The groups are shells around one centre, one inside the other: the same stretched ball of 8 dimensions in 10 sizes.
In the rows, zero is written as 128.
Known rows, each followed by its group:
[ 31 179 151 199 123 133 116  99 129 141 193 127  79  78  87 178 126  95
  75 132] => K_225
[ 93 150 159 140 124 153 110 129 105 166 141 142 125 109 134 152 163 138
 123 112] => K_884
[100 121 155 142 124 157 107 116 129 163 122 149 113 115 136 137 154 162
 147 127] => K_513
[ 80 168 167 159 120 146 130 112 134 145 150 117  96  88 123 141 145 141
 117 126] => K_884
[146 129 164 139 128 157 126 134 144 146 131 123 119  76 152 110 164 186
 162 120] => K_256
[ 60 198 165 175 102 129 145  97 138 135 174 107  86  77 108 142 134 111
  84 121] => K_513
[130 119 156 137 142 129 107 132 118 171 149 166 125 124 113 153 134 125
  74  81] => K_513
[120 148 159 123 105 143 137 130 132 146 129 102 124 100 143 108 152 180
 152 113] => K_79
[152 105 168 140 139 153 119 116 153 162 122 170 108 103 139 127 147 155
 124 112] => K_79
[ 80 183 163 168 115 140 124 117 115 149 157 117 108  83 131 134 164 138
 109 110] => K_948
[ 65 189 133 169  89 137 138 133 124 118 203  61 118  40 114 138 147 145
 147 138] => K_657
[142 112 150 119 105 152 125 122 137 159 124 146 132 109 146 118 154 162
 153 116] => K_256
[124 127 167 126 134 136 116 122 121 173 127 163 120 137 124 144 137 133
  85  88] => K_897
[ 93 142 146 114 119 128 106 142  84 176 147 141 145 146 114 162 139 123
  87  82] => K_256
[160 114 172 136 141 147 112 121 132 175 118 183 122 116 146 125 162 147
 104  87] => K_808
[ 99 169 166 191 128 146 137 108 160 127 184 121  83  38 116 142 142 125
 107 133] => K_884
[ 83 165 147 179 129 131 111 125 112 151 198 141 114  73 101 172 143  95
  70 102] => K_897
[ 60 197 145 194 112 137 136 126 133 117 221  82  99  24 100 161 139 113
 109 137] => K_657
[111 134 161 128 128 140 115 132 119 163 120 126 121 126 134 124 149 175
 129 101] => K_79
[125  97 151  96 130 169 101 145 107 179 123 169 148 135 137 169 152 139
 147 120] => K_569
[114 171 154 144  94 134 149 127 138 130 161  84 119  66 135 106 150 164
 141 115] => K_897
[ 93 154 165 171 131 121 121 100 134 158 156 155  91 111 104 147 128 112
  55  92] => K_884
[101 133 152 119 115 137 118 123 110 172 151 162 130 136 111 169 129  99
  82  99] => K_884
[126 143 153 161 119 133 128 115 139 150 180 156 114  77 113 150 136 102
  78 101] => K_225
[ 88 146 152 149 113 148 115 118 121 156 144 133 116 103 129 141 153 144
 130 121] => K_256
[173  67 155  74 130 144 102 141 115 193  77 179 154 182 149 117 145 184
 136  78] => K_569
[ 65 164 138 140  95 122 131 125 118 141 170  90 118 106 101 144 121 137
 112 115] => K_657
[108 134 145 126 123 148 112 144 106 162 169 144 141 101 117 173 143 113
 110 110] => K_897
[123 115 156 111 112 156 119 122 127 168 116 154 130 130 141 136 149 151
 142 117] => K_79
[103 154 161 159 109 130 129  97 136 156 149 152 102 105 121 132 141 119
  85 102] => K_657
[108 122 151 141 115 166 125 113 147 150 163 160 113  82 121 170 137 106
 132 147] => K_569
[125 139 141 128 103 152 134 141 130 140 181 120 139  66 125 152 143 125
 139 127] => K_569
[139 129 152 162 138 160 115 139 136 146 182 151 124  47 129 158 159 125
 125 123] => K_808
[119 136 152 153 137 145 109 141 119 155 165 137 125  81 125 149 154 142
 116 106] => K_79
[124  97 165 129 144 165  99 117 129 180 108 189 115 134 138 153 152 145
 128 118] => K_657
[111 119 160 147 132 165 101 110 122 177 136 196 117 113 134 167 160 110
 111 120] => K_225
[115 152 150 143  96 134 138 119 139 139 143 101 117  87 137 102 150 173
 145 113] => K_79
[139 105 157 152 159 170  94 140 125 168 157 186 126  81 133 173 162 125
 122 119] => K_808
[106 171 150 171 124 133 122 139 117 139 190 109 122  55 121 141 157 136
 106 102] => K_884
[ 85 164 140 124  93 137 124 143  98 150 153  89 143 104 131 130 156 161
 147 111] => K_897
[ 54 198 138 189  87 123 143 114 139 112 198  56  95  42 107 121 138 153
 133 135] => K_808
[116 108 134  99 109 160 117 151 117 156 155 130 151 107 124 166 136 139
 160 133] => K_808
[ 56 181 143 178 138 132  91 148  71 161 198 125 131  84 105 183 162 108
  77  93] => K_225
[128 146 154 110  96 147 146 135 134 143 148 107 134  90 137 126 144 151
 147 119] => K_513
[ 95 162 147 127 102 144 133 147 117 137 153  73 132  83 134 123 153 180
 166 124] => K_657
[166  76 149 118 122 169 112 122 148 169 129 193 134 105 144 143 151 137
 150 126] => K_225
[ 95 153 164 167 143 162 117 132 134 142 167 124 103  59 125 159 154 142
 133 137] => K_569
[114 132 147 158 119 155 128 122 153 135 176 130 109  57 119 150 138 132
 138 141] => K_256
[ 91 168 138 148  82 118 144 115 132 134 179  96 118  85 110 126 128 131
 108 109] => K_884
[101 123 143 121 110 146 107 124 104 175 146 168 138 134 121 166 143 110
 107 107] => K_897
[122 114 146 113 121 158 111 142 113 166 150 156 144 111 128 167 146 125
 131 118] => K_256
[110 141 150 158 120 131 125 117 139 147 171 138 109  86 110 145 131 123
  94 108] => K_79
[127 142 154 113 118 130 114 148  93 170 129 125 150 131 140 121 161 167
 117  75] => K_884
[125 125 139  95 110 142 119 162 102 158 145 106 159 118 131 138 144 167
 150 103] => K_948
[145  98 170 115 127 150 119 112 150 168  79 153 110 143 152  99 148 198
 154 110] => K_948
[ 64 179 163 175 135 127 114 124 112 150 160 108  98  97 111 144 145 146
  89 101] => K_569
[ 96 149 157 156 118 146 122 118 135 146 142 116 106  88 132 124 153 166
 142 125] => K_79
[ 76 163 155 159 123 120 112 112 104 168 169 158 113 123  99 168 133  88
  44  84] => K_897
[ 82 160 132 145 115 142 113 157  94 145 199 103 144  72 110 173 148 122
 122 116] => K_948
[167 110 143 115 105 173 134 150 148 137 146 113 147  53 161 114 168 186
 209 142] => K_225
[ 91 126 136 104 113 138 109 152  96 164 146 115 148 136 115 158 133 150
 132 107] => K_808
[129 109 166 138 143 124 110 113 138 172 112 164 103 148 119 124 126 160
  85  83] => K_225
[ 94 148 156 112 102 135 129 121 112 165 136 134 128 138 121 147 134 125
 103 102] => K_657
[ 58 201 139 157  90 133 142 139 113 121 204  58 122  51 109 148 142 132
 131 130] => K_948
[142 113 158 134 140 134  98 133 110 180 124 171 133 134 135 130 156 154
  98  74] => K_569
[101 138 155 177 147 127 105 121 129 156 166 149 100  95 105 151 135 131
  76  96] => K_808
[114 125 158 159 147 138  93 125 110 176 142 175 118 119 123 151 154 133
  85  87] => K_948
[110 169 171 169 121 130 132 113 140 141 131 101  96  83 142  90 161 190
 127 102] => K_808
[ 75 159 162 200 140 144 115  96 143 149 194 171  80  66  95 186 131  71
  57 126] => K_513
[182  72 156 120 141 160 109 134 153 165 112 171 128 107 149 117 152 183
 158 112] => K_513
[ 97 134 150 157 109 140 124 102 147 149 147 140 100  98 119 134 135 139
 121 125] => K_897
[ 98 137 146 114 113 142 118 144 107 158 144 114 138 121 123 147 140 153
 134 110] => K_256
[ 64 177 161 159 124 138 108 121  94 165 149 131 115 112 124 152 161 130
  95 101] => K_513
[136 118 151 121 106 159 125 124 135 157 131 145 132 100 146 128 156 154
 157 124] => K_256
[162  91 166 104 134 140 101 121 114 197  88 202 139 172 147 124 155 152
  98  69] => K_225
[116 155 151 134  88 115 152 112 147 137 150  99 112 102 119 103 123 154
 111 101] => K_569
[163 121 167 136 124 160 132 125 154 149 128 142 119  75 156 107 165 174
 157 119] => K_948
[152 123 157  96 100 141 140 136 138 151 103 102 137 120 155  84 151 209
 173 105] => K_657
[104 111 161 156 148 156  96 113 131 172 132 181 103 117 123 161 146 134
 110 119] => K_948
[ 53 216 135 165  71 101 150 123 113 121 203  49 117  70 100 122 131 132
  96 101] => K_513

New rows, each followed by its group:
[158 105 168 131 136 158 109 118 131 179 118 197 126 117 149 136 164 135
 114  99] => K_225
[104 166 144 181 118 141 132 130 140 125 214 112 111  27 109 156 143 112
 110 127] => K_513
[161 120 154 118 107 166 142 142 158 131 129  94 130  61 162  93 163 211
 211 140] => K_569
[148  79 161  86 127 163 107 130 127 184  81 173 138 162 151 130 149 177
 158 112] => K_657
[155  93 155 124 152 180  96 157 121 168 137 166 144  86 151 156 172 161
 166 125] => K_225
[152  95 157  81 109 138 125 130 132 172  82 136 138 165 147  98 138 198
 152  94] => K_657
[ 68 189 144 174  97 137 140 122 132 122 200  81 107  44 111 145 142 128
 126 136] => K_79
[ 48 190 145 176  99 138 139 116 135 122 197  80  96  53 103 154 132 123
 123 145] => K_948
[126 149 152 140  97 138 153 121 160 126 166  99 112  64 125 118 131 150
 139 128] => K_948
[127 121 142 105 102 154 121 148 117 154 124 105 148 109 150 114 160 193
 186 120] => K_884
[ 97 155 155 162 108 146 130 108 141 143 155 127 104  77 129 131 151 141
 129 127] => K_79
[110 105 138  86 120 157  93 158  79 186 128 155 167 154 132 171 153 141
 141 104] => K_808
[ 73 148 139 162 111 159 126 123 140 131 197 118 108  53 104 180 131 107
 136 159] => K_225
[ 94 151 141 126 111 133 120 147 103 152 168 107 140 103 115 153 139 138
 117 104] => K_79
[140 107 162 125 127 153 126 119 152 158 130 159 114 108 130 139 134 144
 128 121] => K_79
[ 74 153 144 143 107 133 115 116 104 166 172 155 125 120 103 177 133  85
  74 104] => K_897
[ 96 145 149 145 128 135  98 133  87 177 160 163 137 123 118 167 155 108
  77  84] => K_897
[ 45 177 144 165 101 138 135 111 131 133 200 109  99  73  89 181 118  88
  96 142] => K_225
[ 60 195 134 174 105 128 124 141 100 132 221  86 127  50 100 167 146 107
  98 114] => K_884
[124 102 133 125 122 144 106 140 119 163 166 158 141 109 112 168 131 120
 116 111] => K_808
[133 149 139 125 102 137 124 153 103 150 165 107 156  84 140 123 165 158
 140  94] => K_569
[ 49 190 149 184 101 111 138  96 133 135 198 112  87  84  82 158 112  88
  53 110] => K_569
[ 87 141 144 150 123 152 105 131 108 159 166 143 127  94 120 168 152 122
 120 121] => K_79
[132 136 172 180 137 160 129 109 174 132 131 121  83  50 149  99 163 196
 166 140] => K_225
[111 136 138 112  94 136 128 132 113 158 163 135 144 115 117 154 133 114
 110 105] => K_884
[ 88 198 143 158  69 121 166 121 149 105 180  33 109  43 126  88 141 181
 158 129] => K_225
[ 90 161 156 131 117 133 111 134  87 172 142 134 137 130 127 146 158 133
  95  85] => K_897
[ 66 184 138 203 109 133 131 114 136 123 233 113  98  27  91 172 133  83
  85 132] => K_808
[ 37 222 137 177  92 108 139 132 100 125 227  62 115  59  86 161 129 100
  72 104] => K_513
[ 96 160 136 134 100 152 120 148  97 149 187 117 151  72 127 165 161 116
 135 120] => K_569
[ 97 156 132 126  88 136 125 135  97 157 186 133 151  98 116 164 145  95
 103 104] => K_808
[178  76 167  98 130 143 116 118 144 183  83 188 128 161 148 110 141 171
 122  86] => K_569
[ 86 150 140 170 130 153 101 139 106 152 194 141 127  63 115 178 159 110
 114 123] => K_948
[115 129 153 132 134 156 102 141 102 172 151 163 139 108 131 167 161 123
 115 106] => K_256
[139 143 155 158 110 145 151 119 173 121 175 109 103  40 127 119 136 149
 140 134] => K_808
[143  95 161 136 128 163 127 111 174 148 128 158 100  91 133 133 132 156
 152 142] => K_884
[136 131 169 170 141 168 121 121 160 140 138 134  97  52 150 118 169 180
 164 138] => K_569
[100 150 170 158 139 149 109 118 115 169 145 165 110 105 128 157 158 120
  90 103] => K_884
[113 151 170 154 126 157 132 117 145 145 148 133 103  73 135 138 154 142
 130 129] => K_884
[112 140 161 153 132 153 110 126 122 160 140 144 117  93 139 137 165 153
 128 112] => K_79
[ 68 190 132 143  89 128 122 145  78 149 199  99 151  84 114 160 157 107
 102  99] => K_569
[103 156 142 119 104 145 134 155 115 137 170  79 141  78 126 141 144 158
 154 123] => K_513
[ 80 151 153 198 137 132 107 101 133 154 190 170  89  79  95 174 133  85
  56 110] => K_808
[ 75 168 130 105  78 112 131 144  86 154 162  83 153 135 110 137 130 140
 110  88] => K_569
[ 71 183 144 154  93 145 142 123 125 132 205 105 118  56 107 171 136  90
 110 136] => K_225
[120 133 164 174 129 143 133 102 174 136 152 135  82  68 120 124 132 151
 119 130] => K_884
[148 116 146 118 129 152 115 156 115 159 163 144 151  89 131 154 151 136
 129 104] => K_808
[110 151 132 130 109 137 110 162  86 154 173 104 160  88 131 141 165 153
 137  96] => K_948
[ 72 151 144 160 123 136 110 125 114 154 181 136 114  96 100 174 132 107
  90 115] => K_79
[163  81 162  94 143 154  99 144 117 187  87 172 144 156 152 125 157 186
 143  90] => K_657
[113 111 165 132 142 151 109 123 135 166 114 151 108 129 128 142 138 164
 128 116] => K_948
[115 103 146 118 125 146  99 129 110 178 125 168 135 144 126 152 143 142
 120 103] => K_256
[121 148 149 133 105 146 142 138 144 130 162  88 123  66 131 123 142 167
 158 129] => K_897
[ 83 142 165 169 136 147 116 102 142 155 152 157  87  99 110 162 133 117
  93 126] => K_897
[ 84 165 174 166 140 139 110 111 112 169 145 161 101 113 121 157 154 115
  70  96] => K_569
[ 54 169 139 130  79 122 140 115 121 140 160  85 115 118 103 139 117 136
 118 122] => K_225
[ 97 135 152 174 144 158 103 129 129 150 171 146 108  68 119 165 153 132
 124 130] => K_657
[ 81 158 129 137  71 122 147 115 138 129 177  86 119  91 105 129 117 136
 129 125] => K_808
[101 142 145 122  90 129 137 114 131 152 149 125 123 120 115 135 124 129
 111 110] => K_256
[ 54 216 147 218 111 128 138 119 134 110 232  74  90   7 100 149 146 114
  97 130] => K_569
[132 112 139  91 101 143 125 146 117 160 135 124 152 127 131 134 137 158
 149 108] => K_256
[ 55 191 141 180 111 139 124 136 113 128 207  82 113  45 107 161 149 126
 121 131] => K_884
[143  95 149 125 113 150 121 113 150 161 131 170 121 114 130 134 135 140
 132 119] => K_884
[ 91 141 145 129  97 130 125 115 123 156 137 123 120 128 120 129 134 149
 121 109] => K_79
